There are 5 ways to turn a row about zero (a turn may also mirror it). The second row of each pair is the first, turned, with some noise. The first 50 pairs use one turn. New pairs use 3 turns, one after the other, and a turn may come again.
Some pairs, each with its turns in order after it:
[-20 -31  25 -11 -10 -18   7 -19  24]
[ 11  15   7 -21   7  16 -40  -6  32]  zevof

[ -4  11  -6  -3 -11 -39  16  -6   8]
[ 3 -8  2 14 35 21 -8 19 -2]  zum

[ 28  25   4 -54   1  15  15 -10  24]
[ 34 -35 -37  -6   8  17  17  11  34]  setet

[-32 -35  -2 -11 -22  12   4  17   4]
[ -5  -7  25 -36 -33   3  17   0   4]  suk

[ 27 -48  20  -7  -5   9 -31 -19   5]
[ -9 -13 -22 -18 -42  -1 -27 -27  33]  zevof

[-19  28  -9   8   5 -36  -1  -6   4]
[  8 -11  24  -3  43 -14  -4   1 -13]  zevof

[  3  17  -3  36 -28  21 -48   1 -18]
[-16 -21  27   6 -15 -14  44 -38   7]  zevof

[ -7   9 -47   2  17  -2 -15   0   5]
[-17  -1   1   4 -19 -21  37 -11 -16]  bod

[ 11 -14 -10 -18  43 -12  30 -29  -3]
[ -9  20  -7  33  -3 -30   7  42  12]  bod

[  5 -21  -2  40 -73 -13  -4 -16 -23]
[ 43   6  11 -60  41 -19  -9 -22  -6]  bod

[ 11 -41  10   5 -23  14 -15  -5  26]
[ -2  19  23 -24 -15 -17   1 -34 -20]  suk

[ -1 -38  12 -12  14 -28  21 -12 -17]
[-18  -3  26  -9 -34   4   5  35  18]  setet

[ 21 -46  -4  22  22  -9  16  -1   1]
[ -1   6  28  17 -47  -8  23  17 -13]  setet

[-25   6  46 -10 -15  -5  14  15  27]
[-17  -8 -22 -23  -5  -5  32 -31  30]  suk

[-18  16 -36   3  42  -4  45   8  47]
[ 14  30   3  -4  31 -29  -3  73  -5]  zevof

[ 18 -16  29 -11  -4  -7 -37  19 -14]
[ 36 -38  16   9  -9  11 -18   0   7]  bod

[-14 -26 -24 -11  15  33 -32 -27  49]
[-17 -13 -21   0 -62  28 -31 -13  12]  zum

[ 15 -20  -1  41 -15  18 -10 -13 -27]
[-30   2  13   0   7 -34   1 -41  -5]  zum

[-18  -7  23   1  12 -26  -2  20 -19]
[-31   6  17  13   8  -4 -15  20  13]  setet

[ 6 28 20 -5 10 32 -6 18  7]
[  4   1   5  52 -16  -6   7   7   4]  zevof

[ -3 -51 -33  -6  16  11 -15   3 -21]
[  5 -19  33  27  15 -40  12  -2 -22]  bod

[ 26  48  -2 -12   1  46  39  14 -18]
[-27  25   0 -12 -15  43  -9  37 -45]  bod

[ -3 -12  16  12   7   3  61   4 -15]
[-14  29 -22   7  23 -12 -39  20 -16]  bod

[-10 -46   8  23  28  -8  22 -10 -18]
[-22  14  32   2 -51 -11   4   3   9]  setet

[-15  -8   0  -2  21  18  37  11  25]
[ -7 -11 -33 -11 -35  24  -5  -8   2]  suk

[ 17  18 -11  -1  40   4  -5  20  -5]
[-15 -10 -18  35   6  18  -4  16 -24]  suk

[ -2 -24  23 -36  -3 -13  17   0   9]
[ -7  31 -16 -11 -26  -8  23  -1  15]  suk

[  9  31  -2 -32  42  -4 -15   0  34]
[-51   8 -44  11  13   3 -13  13 -11]  suk

[ -6  57  16   8 -10  12  -5 -45   3]
[ 12  11  -9 -35  39 -11  14 -39  31]  setet

[-22 -41  44  42  -1  23   1  -8  35]
[-34 -26   1  -4  52  -4 -32 -13  39]  bod

[-40   3  -6 -30 -10  17   6 -21 -44]
[-23 -20 -10 -46 -11  -3 -38 -15  14]  setet

[ -1  -6 -17  31  17   6  -9  15  -4]
[-17 -16   9  -9  -5  -7  24  20   5]  zevof

[-38   0 -46  -3   5  42  41 -32  13]
[ 26 -24 -21 -50 -27  25 -46  24  -5]  suk

[  1 -10   1  24  46 -26  -2  31   5]
[ -5  22  14  43  -9 -30  -4  24   2]  setet

[ 11   9  -1 -10  25  33 -36  15  38]
[ 11  13 -60  30   5  -8  18   0  -8]  setet

[ 62  -6  -4  -2 -12  -8 -13  16  -3]
[ -2 -45  21 -40  12 -10   8  -7  -4]  zum

[-43  23   3 -13  24   2 -31  14  31]
[-21   4  19  36  35 -29 -10  11  30]  zevof

[-29 -29   4  14   4  30 -15 -25   0]
[-26  -4  40  -1  20 -17  -7 -15  19]  bod

[ 38  30  -9  13  -4 -40  32  -8  21]
[ 10 -36  17   9  46  41  19   0  -4]  zum

[ 13  -5  -7 -16   2  13  29   4  36]
[ 25  28 -20   0  -9 -10  -2  24  12]  zevof

[  9  -1 -17  41  -1 -29  -8 -48  11]
[ 14 -15  32 -52  -2 -31  -8  -7 -12]  zevof

[-31  -6  12  -6 -19  14 -21  19  -5]
[-28   7 -20   3  11  24 -26  -9  -9]  setet

[ 10   2  17   2  -1  -4 -15  38  -8]
[ 24  -5  -5 -28  10 -25   6   0  11]  zum

[-24   2  38  18   1  -7 -13   7 -27]
[ 25  38   5   5  14 -27 -11 -13   1]  zum

[  2 -53 -12 -31   5  17   3  -7 -20]
[ 12  29  15 -14 -42 -10   9  30 -23]  suk

[ 18  -9   7  -1  17 -14 -28 -22 -25]
[ 11 -11  38   1 -10 -14 -20  -7 -12]  zum

[-25 -27  43  46 -22 -28 -19 -32 -26]
[ 20  -6  14 -40  11 -36 -47 -22  46]  bod

[  1 -12   6  23 -13  17  20  -4   5]
[-25  12  -3  -1   9   4  16 -21  13]  zum

[-35  -8 -16  10 -31 -13 -14  37  12]
[-27 -23  46 -21  -2  17   8  -9  20]  suk

[-33 -23  21  18  -2  34 -24  11  31]
[  0  31 -35 -18 -26   0 -17 -31  27]  zum

New pairs, each followed by its turns in order:
[ 34 -40   6 -10   4 -16 -33   2  32]
[  9  14  35  -9 -19  -3  22 -50 -12]  bod suk zevof

[ -4   3  32  -7  -1 -33 -19 -17   3]
[-21  16 -29  29  -5 -12  -2 -23 -10]  setet bod zum

[ -8 -13  26   1   0  23   3  25  -8]
[  9   7   5  10  -4   8  -2   1 -43]  setet setet zum

[-23  -2  -4  31  17 -41  15 -10  31]
[ -1  -1  37   7  27  28  29 -12 -31]  setet bod bod

[-26 -23  -8 -10   7 -40  -9 -11  -5]
[ 14  32 -10 -20 -21  17  -9   4  30]  suk suk setet

[ 30  10  -5 -18 -23  33  24  27   4]
[-33  29   2  -2  36  -3   8  18 -29]  setet setet zum

[  4  -2  25 -14  -4   6 -17 -22  -6]
[ -3  11  10  -4   6   7 -12 -34  -3]  bod zevof suk

[-33  -4  14  -8   6  19  27   3  30]
[-15  29  -8  -5 -31   4  37   4   4]  suk zevof bod

[  0   7 -18 -21  17 -18  21  -2   2]
[ -1 -19  16  20 -10 -17  -1 -17 -15]  suk setet zum

[  0  10 -21  19  15   7  -9 -17  31]
[-31   6  18  10  12   0 -10  27   8]  suk suk setet

[ 20  12   0 -27 -13 -23 -32  11 -12]
[ -9   3 -10  27 -14  17  25  18 -29]  bod bod suk

[-13  35 -12 -30 -24 -29  15  17  -6]
[  1 -12  15  -4  49  19 -25  14  10]  zevof setet zum

[ 21   2  15 -14   4  29  -1   9 -27]
[ 12 -36   8  -5 -24 -10 -18  10  11]  bod setet suk

[  2  11 -11 -17   1  23 -12 -34  43]
[ 25 -21   7  43  -6  -5  32  14   4]  bod zevof zevof

[ 27 -23 -29  -6 -10 -30  21  21  24]
[ 14 -35   8  18 -35 -22 -31 -19   5]  zum bod suk

[ 13 -15  25  15  16  -4  11  14 -30]
[-35  13   1  16  -3 -19 -13   8  25]  suk zum bod

[-14  -4 -12   1 -24  -7   7 -27   4]
[  7   2   2 -17   0 -31   6  -3  20]  zum bod suk

[-39  26 -23  34  10 -41  29 -31  31]
[-19 -67 -17  -2 -26  -1  47  -3   8]  setet zum setet

[  9   8   3  10   6  49 -22  -5  17]
[-6 -9 -1 10  5 19 -4 52 13]  zevof zevof bod

[ 23  13  15   6   0  46  21 -22 -11]
[-10  -9  43 -37  19   2 -11 -12   9]  bod bod bod

[ -1 -17  38 -39 -33  11 -33 -19  34]
[ 49  -4  19  -1  53   3   2 -33 -12]  suk bod setet

[ 12  -4   5  -9  18 -42  -9 -11  -3]
[-15 -10 -12 -13 -37   7  -4  20  14]  suk setet bod

[ 16  24  10 -17   8  15  34 -50   5]
[-14 -11   9 -59   0  -1   4  19 -31]  zevof bod zum

[ 31   0  -2   8  -3   8  27 -11 -18]
[-17  -6  -5 -29   4 -11  -4 -25   2]  zum setet suk

[-12  -7  25 -17   0  30  14 -37  47]
[  5  29 -40 -28   9  20 -18  37 -12]  suk bod bod

[-21   6  28  14 -31  -7   6  17 -12]
[-27   4  24   6   0 -27 -10  23 -14]  zum zevof setet

[  3  23  14  20   0  -4 -20  55  48]
[-44  -2  -6  35  37  16  20  15  37]  zevof zum bod

[  3  18  58 -12  -8 -15   8 -24 -19]
[ 12 -21  25 -12  14  46  -2 -33 -21]  zum bod bod

[  5 -20  -5  16 -24 -40  10  10 -19]
[-10   3  16  -1 -34  26  23  -4 -22]  suk zum zum

[ 33  19  -4 -16  -7 -21  19   8 -39]
[-34  -1 -20   6  36  11  22 -21   4]  zum suk zum

[ 14 -11 -21  20  -8 -40   8  11  21]
[-26  -2  22  25  12   3  34 -14  15]  setet suk zum

[  2   8 -10 -26 -15  -3   3  -8 -22]
[ 11  16 -14   0  23  -7   6  15 -13]  setet suk zum

[ 11  -4 -30  64 -14  34 -16  -8 -24]
[43  6  6 54 25  2 -8 -9 44]  suk suk suk

[ 29 -12 -24  30  -7  19  15 -20  19]
[ 15   0   9  19  -2  27 -31 -28 -25]  bod suk setet

[-1 12 31 28 -4 -1  2 29  4]
[-34  24  -1   8  16   6  17 -26  -4]  zevof setet zum

[-22 -29   3  25 -15  14 -16  -4  25]
[ 20  14 -10  16  27 -11  34   3  -6]  zevof zevof setet

[ -9  23  -4  -1 -12  49  -7 -14  24]
[ 16  -5   9  12  25  -7 -18  34 -34]  setet zevof zum

[ 22  23 -13  18  -8  21 -28  25 -32]
[-26 -21  -5  26  11  42  -5  18  16]  zum setet setet

[ -6  21  -4 -20  24  15 -15   0 -58]
[ 14 -31  34  24  -5 -25  17 -38  10]  suk setet suk

[-10 -33  36   7  -7 -11   4  23   7]
[  5 -49  -9   5  -8   9  18  -1  20]  zum setet zum

[ -4 -18   3  19   9  27  29  -3 -17]
[ 18   3  26  -3   1   7  29 -11 -24]  suk suk zum

[  7  23  -1   8  10  14  32  16 -21]
[ -5 -15 -22  28 -17  12  20   2 -14]  zum zevof zevof

[ 15 -17   8  11 -20  -1  29  50  12]
[  9  16   6  -7  47  37 -25 -12   7]  setet zevof bod

[  1  39  21  20 -14 -17 -30 -39  11]
[-39  -4  34 -34  16  16  16  -7  20]  zum zum setet

[ 10  -5   4  -3  15 -11  15 -14  21]
[ 14 -18  19  10  -9  -2   7  17 -15]  suk setet zum

[-13 -10 -15  18   0 -16  -6  -3  43]
[ 30  -2  35   7 -19  -9 -13 -15  10]  zum suk bod

[ 13  16  -7   3   1  19  14 -24 -13]
[  6 -11 -10  10 -23  -7 -17 -16  19]  bod setet zum

[ 24 -26 -32 -37  15   5  27   0   8]
[ -2   5 -31  29 -25  14 -30 -25  20]  bod zum suk

[-21  11 -38 -48  13  14  29  36 -13]
[-26  -3 -44  48   4 -31  29  -9 -15]  zum zum bod

[-49 -26   1 -29  11   0  15 -45 -36]
[-25 -19 -45 -19  38  31 -13  34  14]  zevof suk zevof

[ 34   2  24  20  -2   9  23  23 -12]
[ 26  38 -14  -7  -6 -12  -3 -15  21]  suk setet suk

